Each cloud of rows lies close to a flat space through zero, with a little noise off it, and is much wider in some directions of that space than in others. After each cloud: how many dimensions does that space have?
(in the rows, 128 means zero)

[[127 119 123 123 131 151 113 115 126 129 147 135 136 140 115 144 119 113
  128 119 112 117 128 116 118]
 [114 156 125  96 148  67 139 157 146 136 103  46 149  84 102 116 122 120
   82 126 146 129 198 150 143]
 [118 161 141  93 144  85 119 139 154 146 140  45 134  98  95 151 120 117
   75 134 132  90 232 121 147]
 [144 120 139 155 113 162 120 106 122 126 149 178  98 161 150 149 134 145
  153 143 121 112  99 106 128]
 [112 104 108 116 123 168 120 114 119 132 144 167 153 135 118 114 119 102
  154 100 109 149  83 118 100]
 [119 127 120 111 140 119 127 136 130 132 126 105 148 116 110 123 119 112
  116 116 124 132 145 135 124]
 [142 118 126 122 155 145  97 114 132 124 161 103 123 139 104 174 118 110
   97 135 104  82 161 108 122]
 [127 160 141 132 130  64 160 160 132 127  71  84 125 101 146  97 141 155
  115 143 164 149 154 167 160]
 [128 110 132 139 113 180 112  96 109 132 153 180 135 164 133 146 127 123
  166 115 102 118  95 111 116]
 [135 132 132 147 118 112 152 143 126 118  98 145 112 123 158 100 142 155
  141 140 151 158  93 146 138]
 [136 145 132 128 149  78 139 153 129 119  86  73 133 109 127 120 131 137
   98 140 147 130 159 159 149]
 [116  92 112 126 115 206 105  90 102 134 159 196 164 164 115 137 115  95
  178  91  86 136  67 109  94]
 [138 139 139 135 140 109 126 130 125 122 113 101 128 131 127 142 129 136
  116 140 132 114 153 139 145]
 [120 113 114 116 132 146 119 125 135 130 151 139 132 125 116 129 120 109
  125 115 117 128 120 114 108]
 [122  92  96  98 151 171  95 117 146 127 185 131 138 125  87 150 103  80
  100 109  94 111 127  90  83]
 [130  96 108 134 123 162 129 129 130 118 147 183 118 132 136 110 126 119
  143 121 126 152  59 114  98]
 [132 164 143 118 148  58 140 155 144 128  95  43 125  97 120 130 129 143
   79 149 152 113 204 150 163]
 [122 146 114  99 155  52 151 183 163 123  93  49 126  64 113  92 125 127
   67 137 166 151 172 151 133]
 [124 129 121 132 110 107 159 154 145 125 115 150 100 103 155  83 139 151
  134 137 162 168  92 131 125]
 [124 155 132 115 144  64 147 160 143 129  90  59 133  92 118 113 130 135
   92 137 155 137 179 156 151]
 [136 140 145 147 113 120 138 128 122 127 118 141 105 136 152 127 141 155
  140 144 142 127 125 131 146]
 [114 110 103  96 139 156 105 123 144 134 172 127 143 116  91 135 106  86
  112 106 106 123 139 101  95]
 [133 101 117 138 118 169 121 116 128 122 156 184 110 143 143 127 126 128
  148 126 119 133  73 106 105]
 [134 140 129 115 153  93 123 144 144 124 126  68 125 108 110 143 121 122
   82 141 135 105 183 130 139]
 [132 101 118 117 143 188  84  91 127 130 191 143 131 157  98 183 109  94
  120 117  85  81 137  87 103]
 [107 143 126 119 113 102 155 144 124 136  92 125 149 108 138  85 133 135
  148 114 148 168 118 154 137]
 [134  92 121 138 122 203  98  88 116 128 185 192 121 169 124 161 118 109
  155 116  90 106  86  90  97]
 [148 108 136 150 129 177 102  96 112 124 161 166 114 171 133 170 127 126
  144 134 102  94 107 107 121]]
 | 5

[[118 109 130 158 145 106 164 117 116 107 148 166  90 101 109 143 131  99
  134 164 153 131  88 144 115]
 [152 146 119 115 107 147  89 114 143 173 116  78 164 162 137 104 103 170
   92 100 103 114 189 103 158]
 [133 130 122 124 115 123 123 119 144 146 123 124 133 118 155 120 115 139
  129 127 117 111 156 133 129]
 [119 103 134 165 146 109 170 121 127 111 153 169  80  83 122 138 124  96
  134 165 156 125  91 146 121]
 [141 132 111 124 116 126 112 104 122 163 115 115 146 141 125 112 112 151
  102 140 112 118 159 121 139]
 [128 136 137 149 134 127 134 126 153 129 136 124 120 122 143 124 118 131
  126 117 127 116 157 141 130]
 [118 106 130 146 129 104 170 115 133 122 140 173  84  68 150 134 120 103
  150 167 142 116 105 159 110]
 [135 108 131 164 132 122 159 112 152 144 152 137  91  84 146 119  96 122
  113 149 139 110 139 133 141]
 [117 125 128 127 132 118 140 131 120 115 125 148 121 119 129 137 140 114
  146 138 135 132 108 141 113]
 [137 122 129 132 119 131 130 123 142 143 133 122 122 112 146 121 110 135
  117 129 123 116 146 124 140]
 [139 129 114 116 123 128 107 115 101 141 116 114 153 158 102 122 128 139
  109 135 123 137 129 114 136]
 [124 130 124 123 151 132 113 132  71  99 125 125 150 186  44 145 156 115
  110 134 146 169  69 100 129]
 [133 136 118  98 110 140 102 133 118 143 109 110 158 148 129 122 132 142
  124 119 114 132 134 113 132]
 [133 127 124 146 137 119 133 113 126 138 133 130 125 131 117 123 116 130
  113 140 130 123 137 132 133]
 [156 132 123 138 126 148 102 114 131 163 135  83 150 162 105 104  98 157
   71 112 122 128 164  92 167]
 [149 143 118 100 106 149  85 124 136 169 111  81 170 162 137 108 112 168
  100 101 101 121 175 100 152]
 [114 123 134 154 151 113 150 124 112 104 140 155 107 124 102 142 136 105
  133 146 145 137 100 140 113]
 [140 135 126 116 123 145 104 131 122 141 125  98 152 155 118 121 123 145
  105 111 120 133 140 102 146]
 [142 113 127 150 127 126 139 112 141 148 144 127 111 109 133 119 102 130
  104 142 131 115 140 123 145]
 [127 134 116 106 116 126 113 122 121 137 110 125 142 137 137 125 132 137
  135 132 115 126 135 133 122]
 [112 112 135 152 147 109 160 128 109  92 139 169  95 107 105 147 143  93
  146 158 153 137  78 149 106]
 [132 128 131 164 136 116 141 114 151 141 143 129 108 113 138 120 105 135
  114 132 128 111 164 141 135]
 [107 112 155 161 139 117 179 144 171  97 156 168  70  58 172 143 129  94
  169 132 150 113 111 162 109]
 [111 127 125 118 140 119 132 137  97  96 120 150 128 137 102 144 159 107
  153 142 137 149  84 138 103]
 [133 129 129 125 127 136 123 130 129 132 129 116 135 134 123 126 127 129
  119 122 128 131 131 118 136]
 [140 127 118 159 130 112 136  95 134 161 136 129 117 118 133 113  96 142
  102 150 123 108 166 139 137]
 [155 148 114 103  95 149  84 116 149 184 110  75 171 156 159 100 100 177
   99  99  92 109 202 107 155]
 [122 127 143 142 136 132 142 137 149 115 139 135 108 111 141 134 126 119
  138 118 138 124 128 135 126]]
 | 5

[[137 157 117 114 101 100 106 137  96 150 158 158 151 115 123 107 145 202
   70 129 178 119 199 133 178]
 [120 163 116 153 133 132  83 190 147 102 153 139 121  94 112 134 101 138
   88 105 149 146 149  99 146]
 [131 166 145 130 208 106  94 152 142 188 112 128 125 135  75 117 155 111
  124  91 113 123 126 137 138]
 [111 134 122 172 101 134 106 132 118 119 119 148 127 151 115 137  94 155
  122 127 118 127 123 142 117]
 [133 149 157 142 156  76  86 140 112 108 133 143 107  84 137 108 125  92
  125 127 141 152 116 105  95]
 [181 127 144 126 140 124 128 149 134 110 114 164 156  97 133 149 152  78
  124 157 124 119 119 128 131]
 [130 103 137 135 147 103 123 129 124 129  88 104 127 108 145 138 101 118
  115 124 151 168 129 165 129]
 [106 171 137 156 105 156 150 144 141 146 135 142  69 128 169 107 132 173
  149 113  98 163 144 106  79]
 [ 99 140 150 135  96 150  88 128 117 127 144 133 181  98 107 112 114 133
  140 132 177 130  94 117 116]
 [123 172 116 118 160 139 154  89 155 148 119 121  81 133 132 158 152 151
  161 100 171 131  97 147 132]
 [148 144 125 109 139 147 132 163 132 137 162 132 141 183 116 121 172 139
  113 102  75  92 155 146 124]
 [173  51  87  61 105 135 127 113 131 125 129 133 165 142 163 152 135 129
  138 117 109 108 138 144 157]
 [ 90 160  94 128  96 147 151 105 102 149 189 152 116 154 172 174 121 142
   96 110 136 170  73 125 134]
 [131 105  86  80 150 153 143 103 154 138 139 145 128 131 108 111 176 185
  120 122 115 100 183 118 153]
 [133  97 120 114 137 118 117  90 136 126 104 147 139 124 118 105 130 163
  119 151 143 117 148  93  97]
 [ 98 126 122 139 151 166 107 117 150 187 107 171  89 164 144 174 140 150
  129  91 109 139  97 117  79]
 [137 103 127 164  97  83  88 147 106 164  95 148  96 109 133 157 131 109
  166  83 132 122 159 127 169]
 [117  93 130 161 118 125 154  90 141 113 146 117 115  92 135 111 149 145
  131 131 110 166 126 155 115]
 [160 138 144 119 145 171  99 150 199 121 149  85 133 148 110  93 110 156
  152 104 107 102 120 145 124]
 [104 140 140 125 186 143 139  87 155 127 121 134  99 113 118 135 183 133
  143 107 180 138 119 157 130]
 [126 129 105 141 111 145 184 100 143 149 152  98 128 136 136 131 112 129
  131 132 115 175 100 153 186]
 [137  96 102 101 140 147 161  98 150 116 134 129 177 178  94  58 146 142
  140 117 116 124 155  96 155]
 [170 164 130 122 190 117 118 123 156 156 114 158 124 171 112 114 134  80
  149 101 122 131  97 111 160]
 [138  94 108 107  71 101 144  99 113 118 157  78 118 155 125 146 129 170
  101 147 137  71 161 110 126]
 [155 124 119 150  82  95 139 133 111  83 124 115 144 126 118 154 130 134
  115 143 141  96 146 140 121]
 [114 102 194 138 161 176 108 165 184 135 132  70  83 128 138 106 146 103
  131 118 126 122 145 122 100]
 [134 139 118 178 111 118 100 133 144 106 147 152  82 122 132 120 101 155
  113 115 141 137 160 112 174]
 [143 115 131 113 133 131 120 125 117 118 155 135 131 165 135  77 101  95
  135 160  66 122 124 116 145]]
 | 19

[[107 142 140 141 142 115 139  95 145 150 157  82 103 114 116  93 103 135
  206 127 126 114 118 109  82]
 [123 119 137 123 109 124 103 135 136 133 112 129 121 120 123 136 133 117
  122 114 133 131 126 130 127]
 [127 132 136 150 114 121 137 132 136 134 155  89 110 116 116 108 108 134
  180 121 123 124 118  98  79]
 [106 116 124  96 153 126  92 105 124 132  89 170 138 132 135 159 150 103
   63 129 151 135 143 169 201]
 [114 134 134 113 131 139 120 106 137 143 113 125 116 130 128 124 128 126
  130 133 121 136 132 141 126]
 [127 149 151 149  95 139 144 115 160 153 152  65  86 114 107  81 100 149
  233 120  98 128 108  89  31]
 [117 120 111 117 172 113 123 113 111 117 131 151 152 132 141 143 137 115
   83 142 157 116 136 149 181]
 [148 136 132 137 108 141 148 138 130 128 129 114 120 131 129 116 120 146
  157 130 103 137 119 113  91]
 [147 119 116 120 137 139 142 145 109 110 117 157 152 140 142 149 143 129
   83 135 130 133 138 141 158]
 [160 119 113 155 114 127 155 177 111  98 153 130 150 133 138 139 124 136
  120 126 125 120 125 108 118]
 [132 126 118 130 138 119 143 133 116 114 141 135 146 130 136 133 128 123
  111 131 136 124 131 125 139]
 [ 99 120 123 135 163 101 118 105 128 129 149 125 135 108 121 129 125 111
  126 127 164 111 134 128 159]
 [168 133 124 126  99 161 143 161 122 119 103 142 131 146 143 132 141 144
  111 133  95 148 126 133 111]
 [131 126 128 138 137 124 136 129 122 124 144 121 132 127 126 128 122 131
  133 128 132 121 128 122 129]
 [133 128 137 122 107 138 115 138 133 137 108 134 123 131 122 131 132 128
  123 120 119 135 124 133 125]
 [131 132 130 133 132 131 145 128 125 130 137 112 124 127 127 116 120 134
  150 136 117 126 126 120 108]
 [185 135 117 145  99 158 176 169 110 104 134 131 141 151 142 122 129 159
  134 140  88 143 122 115  91]
 [165 116 122 123  92 151 121 178 119 104  97 167 146 146 135 161 149 127
   67 121 121 144 136 142 151]
 [121 120 120 120 148 120 121 129 115 116 124 152 145 128 136 148 140 119
   85 134 148 124 134 143 171]
 [124 131 124 120 144 132 131 117 124 129 126 135 129 134 134 125 131 126
  119 135 129 125 130 138 141]
 [132 125 110 131 157 122 149 132 108 111 153 134 146 134 136 130 123 131
  117 137 136 115 130 129 144]
 [120 122 120 110 137 129 109 126 123 128 104 160 138 133 135 151 144 113
   82 129 140 128 135 151 171]
 [104 109 112 106 171 109  99 119 107 117 113 176 162 127 138 164 151 100
   45 134 171 121 146 163 224]
 [132 122 117 128 149 124 138 131 114 116 135 147 145 133 140 142 134 125
   97 139 135 120 131 139 159]
 [124 122 128 134 117 117 113 138 132 126 133 128 129 122 123 136 131 124
  123 115 138 121 131 117 132]
 [173 115 108 142 112 135 153 188  93  88 137 159 167 145 146 158 140 133
   78 132 120 130 132 123 147]
 [154 135 137 148  77 146 143 163 139 131 136 102 109 127 118 110 114 145
  176 116 102 136 114 102  58]
 [144 125 124 118 127 144 131 137 116 120 109 150 139 146 140 138 143 133
   97 137 117 136 132 148 153]]
 | 4

[[121 133 148 140 149 125 140 130 151 119 116 108 144 157  60 152 114 134
  124 148 108 129 115 106 141]
 [110 138 135 134 136 137 133 127 146 122 133 107 151 127 103 155 142 116
  119 154 124 128 132 127  99]
 [128 121 107 112 137 115 125 109 106 159 109 130 130 129 129 121 142 152
  129 121 152 138 123 124 142]
 [ 99 147 127 133 146 147 158 117 133 130 121  99 157 118  90 178 150 128
  112 152 135 141 127 120  59]
 [126 130 135 130 136 123 132 127 115 136 104 132 119 147  88 134 117 156
  123 115 132 132 111 119 140]
 [139 120 117 115 118 130 130 124 118 149 124 126 129 120 148 115 139 117
  133 127 134 129 141 134 141]
 [117 128 145 141 142 148 149 146 125 107 124 155 142 142 151 121 131 134
  127 128 129 139 108 122 119]
 [116 147 140 142 150 123 141 115 171 113 128  76 144 142  36 181 114 116
  117 163  99 124 125 105 114]
 [104 127 138 133 128 129 146 136 131 121 130 126 139 135 149 135 157 134
  119 136 127 140 143 148 114]
 [109 119 139 131 127 142 128 145 112 129 122 156 144 137 144 119 147 147
  125 126 146 137 117 135 114]
 [109 146 140 135 157 117 144 118 125 133  94 116 129 159  69 156 129 164
  114 127 131 136 106 114 138]
 [129 137 117 118 135 111 115 113 125 144 125 117 126 119 120 135 130 134
  129 131 138 123 134 127 130]
 [118 126 137 131 128 134 141 136 111 133 113 139 128 137 114 133 130 151
  123 117 135 138 122 129 116]
 [131 109 122 122 129 114 147 127  99 143 110 148 114 140 143 111 127 169
  132 101 138 150 127 130 147]
 [125 135 128 127 132 126 129 122 128 134 121 117 129 129 101 143 126 133
  124 132 130 127 126 123 121]
 [128 110 138 126 116 125 125 147 109 133 122 160 122 141 160  98 134 148
  134 110 135 134 131 143 154]
 [130 126 141 143 113 175 125 151 129 103 135 149 133 127 133 120 120  99
  125 126 127 120 101 122 102]
 [122 122 130 136 127 140 130 128 133 120 124 125 131 139  98 136 125 131
  122 130 127 132 110 118 120]
 [132 125 115 112 137 109 109 112 111 162 105 129 129 137 111 118 136 151
  131 124 150 127 119 121 165]
 [155 126 100 125 127 132 123 108 156 114 158 103 127  98 140 128 108  79
  139 143 111 119 130 110 121]
 [119 140 140 131 144 124 136 125 126 138 103 117 132 150  77 146 127 147
  120 132 128 130 117 118 140]
 [131 124 114 119 140 119 115 112 123 149 114 124 137 134 105 126 131 140
  130 133 143 129 112 112 146]
 [133 152 127 130 163 108 143 109 134 130 108 108 123 139  84 151 106 143
  126 130 120 128 115 102 144]
 [158 127 108 121 114 131 103 117 145 127 149 114 119 105 138 115 111  83
  139 134 119 107 132 121 142]
 [129 125 115 121 109 141 103 131 120 129 151 142 131  97 172 116 139 110
  131 127 146 119 135 142  95]
 [123 135 147 143 119 162 109 141 149 111 130 119 143 136  57 149 115 104
  119 147 121 110 101 112 102]
 [132 128 127 136 134 134 140 128 138 109 136 127 126 127 132 131 116 120
  129 128 116 131 120 119 121]
 [125 127 136 134 108 142 116 140 131 117 137 132 120 127 131 125 131 115
  123 124 125 119 129 141 120]]
 | 10

[[126 194 165 174 100 153 171 107 109 120 168 150  83  81  93 167 149  98
  145 119 128  92 132 160  94]
 [110  96 133 116 172 101 103 107 121 121  73 133 148 140 130 105 146 138
  122 139 118 127 141 105 168]
 [122  79 126 116 167 146 125 135 127 120  81 101 130  82 143 113 172 150
  165 166 129 163 137 111 140]
 [124  85 121 109 158 127 112 134 130 129  95 114 146 132 146 108 142 142
  133 145 135 145 135 109 152]
 [125 119 125 116 132 129 108 137 142 125 120 120 135 105 139 113 144 140
  132 147 124 145 127 122 127]
 [145 189 149 166  77 156 170 141 126 136 195 136  93  98 104 167 116 102
  135 108 132 104 121 164  79]
 [146 222 161 181  65 175 179 135 128 131 211 138  72  85  85 174 121  92
  141 105 136  88 124 183  61]
 [132 139 115 137 111 112 135 123 124 139 153 140 138 189 120 141  85 122
  103  94 131 111 121 130 130]
 [ 92  51 126  97 202  90  94  94 101 116  26 133 152 153 140  81 161 155
  124 151 120 141 143  87 197]
 [149 105 113 127 122 150 140 139 132 140 138 110 128 121 136 136 123 134
  148 137 146 142 126 131 120]
 [138 179 148 193  89 173 194 123 103 149 201 157  76 131  90 184 100  99
  143  81 143  80 116 167  89]
 [120 206 171 229  99 178 223  88  65 142 190 179  47 120  58 198 121  77
  155  80 143  53 123 174  93]
 [153 165 121 113  83 137 117 172 169 128 168 101 127 102 145 129 122 131
  123 139 120 147 123 143  91]
 [131 169 153 132 107 138 133 136 144 112 147 128 106  71 125 124 157 126
  137 147 118 129 136 139 101]
 [131 221 173 181  79 157 179 123 119 117 193 153  73  73  79 169 140  92
  143 110 122  78 130 178  82]
 [167 125  97 105  89 160 120 191 178 139 169  88 143 101 165 129 103 134
  133 139 137 164 114 142  82]
 [151 149 115 109  85 119 106 165 166 131 168 111 144 134 151 122 100 128
  100 118 127 143 118 138 102]
 [150 173 132 121  84 152 128 175 175 115 179 102 117  65 144 132 138 125
  134 141 125 143 119 150  79]
 [126 104 115  91 143  97  85 132 142 122 104 121 161 147 148  96 124 142
  105 139 119 150 135 109 151]
 [133 104 125  96 138 124  94 157 165 113 104  97 143  77 163  99 157 148
  137 173 118 171 128 119 129]
 [150 114 112 117 114 147 135 164 161 133 151  95 134  98 148 130 120 135
  144 137 132 159 117 137 101]
 [ 98 165 160 174 143 111 163  63  73 132 126 177 102 156  70 149 135 105
  113 100 123  68 138 136 153]
 [142  49  95  82 159 120  94 147 148 130  78  90 163 135 169  96 130 155
  138 152 134 184 126  98 146]
 [136 165 144 145 105 151 146 137 130 127 162 128 114  90 118 147 134 117
  141 130 125 119 130 152 103]
 [135 154 130 133 111 126 131 130 132 131 150 134 121 131 122 133 112 117
  122 114 126 114 123 135 114]
 [104  61 114  84 188  91  78 103 121 112  39 129 169 152 145  80 158 152
  123 154 120 154 142  89 189]
 [149 132 129 112 108 150 129 173 158 127 149  94 122  72 156 124 138 132
  153 150 128 162 125 139  97]
 [126 135 109 139 121 118 131 119 120 141 142 136 127 168 119 136  96 122
  111 108 131 115 126 127 137]]
 | 4
